There are 3 ways to turn a row about zero (a turn may also mirror it). The second row of each pair is the first, turned, with some noise. The first 27 pairs use one turn. New pairs use 2 turns, one after the other, and a turn may come again.
Some pairs, each with its turns in order after it:
-7 -18 -10 10 6 17 -11 19
-20 -10 -9 -15 3 10 -13 -16
(0)

18 3 -2 -6 9 -20 -3 6
-2 -7 18 14 -17 -6 2 -1
(0)

10 -20 7 -2 -7 11 -18 -6
-7 -13 3 8 19 24 -4 -2
(0)

-20 19 -7 3 18 20 15 -22
7 22 -14 -14 13 -21 24 -16
(0)

20 -12 20 1 -1 6 7 11
3 -1 8 1 27 13 9 -9
(2)

12 13 20 -2 6 21 17 7
20 -6 -4 1 3 -2 31 -1
(1)

-15 3 -18 1 21 1 -11 -8
-15 26 6 -13 8 -6 -8 -7
(1)

-6 11 0 -12 -6 21 -4 9
9 6 -6 7 -12 -17 11 -14
(1)

7 15 6 -19 10 -18 -10 17
3 -14 -2 -1 19 -21 -20 0
(2)

15 11 22 -3 13 11 15 -2
11 13 8 -6 20 10 -16 -16
(2)

13 -9 -20 -13 21 -5 2 2
-14 3 24 -2 -13 2 11 -19
(0)

-14 19 -21 -5 12 9 -20 0
-32 13 -5 -1 4 -22 6 -9
(0)

2 -5 3 8 -21 -5 -5 5
-1 -7 -8 6 -4 11 -9 16
(0)

7 -13 -20 -5 15 -21 14 11
10 5 -14 -17 11 7 -22 17
(1)

3 5 17 -11 -10 -21 17 3
24 3 12 4 -9 -5 -10 18
(0)

-11 -13 -9 -4 -1 0 9 -8
3 9 6 -9 -13 6 -8 5
(1)

-4 -8 -7 -17 18 -2 -8 -15
-9 19 -6 -14 2 17 -6 -15
(1)

2 16 -12 -17 -19 8 -17 4
-12 13 2 6 1 -33 6 0
(2)

-18 -19 20 -5 -8 20 15 12
23 11 -18 11 8 14 20 -12
(2)

12 0 -20 -9 5 8 -14 -12
-23 12 -1 -13 0 -7 -2 12
(2)

14 -7 13 -16 -1 1 5 -19
-18 10 -7 3 12 12 -9 -14
(2)

20 18 -12 -7 17 3 8 10
16 14 -19 3 23 0 7 1
(1)

-19 2 -3 0 9 14 -18 -3
-15 16 4 -7 -7 -16 5 -14
(1)

8 -15 -19 15 13 -1 -1 9
-2 -9 6 -23 -2 8 12 17
(2)

-9 1 -17 14 -1 -5 -8 20
-21 -6 -11 -7 -16 -3 -12 -1
(0)

20 -19 -7 5 -20 9 -15 11
-14 -6 -21 22 -16 -4 -3 16
(1)

8 17 5 12 -12 12 2 3
8 9 24 5 2 -5 5 -8
(2)

New pairs, each followed by its turns in order:
3 10 -1 16 -22 6 -20 -12
16 -7 9 20 -15 18 -1 4
(1) (2)

5 21 -17 6 17 21 -5 13
15 -21 -19 4 17 4 -6 -21
(2) (1)

15 13 2 1 -10 21 -11 -19
7 -1 28 2 4 -2 17 16
(1) (1)

10 4 20 7 8 -13 16 -12
3 4 -15 -15 -11 6 23 6
(1) (1)

-21 18 7 -1 9 13 -19 20
-3 -14 4 24 -33 -7 -7 -1
(2) (0)

-5 -22 -10 7 0 10 8 12
10 -9 -10 7 -2 -16 -16 -2
(1) (1)

-18 6 17 3 10 13 -7 5
-1 -2 24 -10 8 -8 -3 7
(2) (2)

13 11 -8 -2 1 4 -7 19
11 -8 22 1 -6 -11 -1 2
(2) (0)

0 8 13 -3 -11 -6 14 11
5 -12 8 5 -2 19 2 0
(1) (0)

5 -6 8 -21 -19 -10 -4 9
-17 -5 -5 1 4 24 12 7
(1) (0)

16 -6 -21 10 21 2 -19 -2
3 6 -16 11 -26 19 8 -8
(0) (2)

-18 -3 -5 9 -4 8 -10 -5
4 -2 -18 -11 -6 -10 0 5
(0) (2)

1 14 1 -12 2 10 -17 5
-2 -8 6 6 -13 -22 0 3
(2) (0)

-13 7 -16 -16 -5 6 -20 7
-8 -1 -3 -11 9 -26 -4 8
(0) (0)

-10 18 -1 14 -12 5 -2 14
-3 -26 5 7 2 13 -12 -1
(1) (2)

3 -7 -21 -21 -5 0 -5 8
-8 15 3 23 7 -9 -12 -3
(1) (1)

-7 7 -14 -16 -11 21 5 21
-23 -19 22 -3 -10 -8 -1 -6
(1) (2)

9 -21 -9 16 0 -12 10 -1
6 14 -15 1 6 8 20 -6
(2) (2)

-21 12 -22 3 13 4 18 4
-15 -4 -11 3 -10 -23 -14 -22
(0) (2)

10 5 -6 7 15 19 4 0
9 9 -1 -4 -19 -12 -2 -9
(1) (0)

14 -21 0 14 6 -13 12 -12
5 25 -18 3 3 5 16 1
(2) (2)

-18 8 0 20 -4 -9 19 22
-4 -29 -23 -8 10 10 -9 -2
(1) (1)

-22 -15 6 -1 0 2 7 21
3 4 5 1 -20 20 8 -16
(2) (0)

21 11 -13 -2 2 -7 6 11
6 -2 24 -3 12 -6 1 7
(2) (0)

11 -8 -18 -18 18 -21 14 -3
-13 4 -35 -5 -3 -10 9 11
(2) (2)

18 -19 -12 -13 19 -15 -12 4
-3 12 -17 -27 -11 -12 -13 -6
(2) (1)

0 7 -18 -1 9 -4 18 17
6 -4 -16 1 -9 24 -12 -5
(2) (1)

-18 -17 -16 -16 -9 15 0 2
9 20 -16 2 4 -16 -16 1
(0) (2)

5 21 -11 16 2 -14 7 -15
-10 -8 -1 -11 18 -3 25 -3
(1) (1)

-13 3 -2 6 12 -13 -8 17
-11 -7 21 -3 6 -12 4 5
(1) (0)

1 5 -19 21 8 8 -15 10
-8 -2 -14 4 -28 -1 10 1
(0) (2)

18 -13 -14 -22 16 0 8 -4
5 25 -8 -14 -6 2 -12 -19
(2) (1)

-4 4 6 19 -6 -1 0 -21
21 -9 -8 -6 15 -6 -9 0
(1) (0)

3 -21 -9 -10 -15 -19 -2 15
1 -4 -8 0 22 2 -31 2
(0) (0)

-5 10 -6 -13 6 15 -14 -5
-10 5 1 6 -13 -19 -4 9
(2) (0)

12 14 18 -20 -15 14 20 7
-6 -8 -15 36 -6 -9 5 -14
(0) (0)

-8 16 13 -18 9 12 20 7
16 14 16 18 -9 12 16 -6
(1) (0)

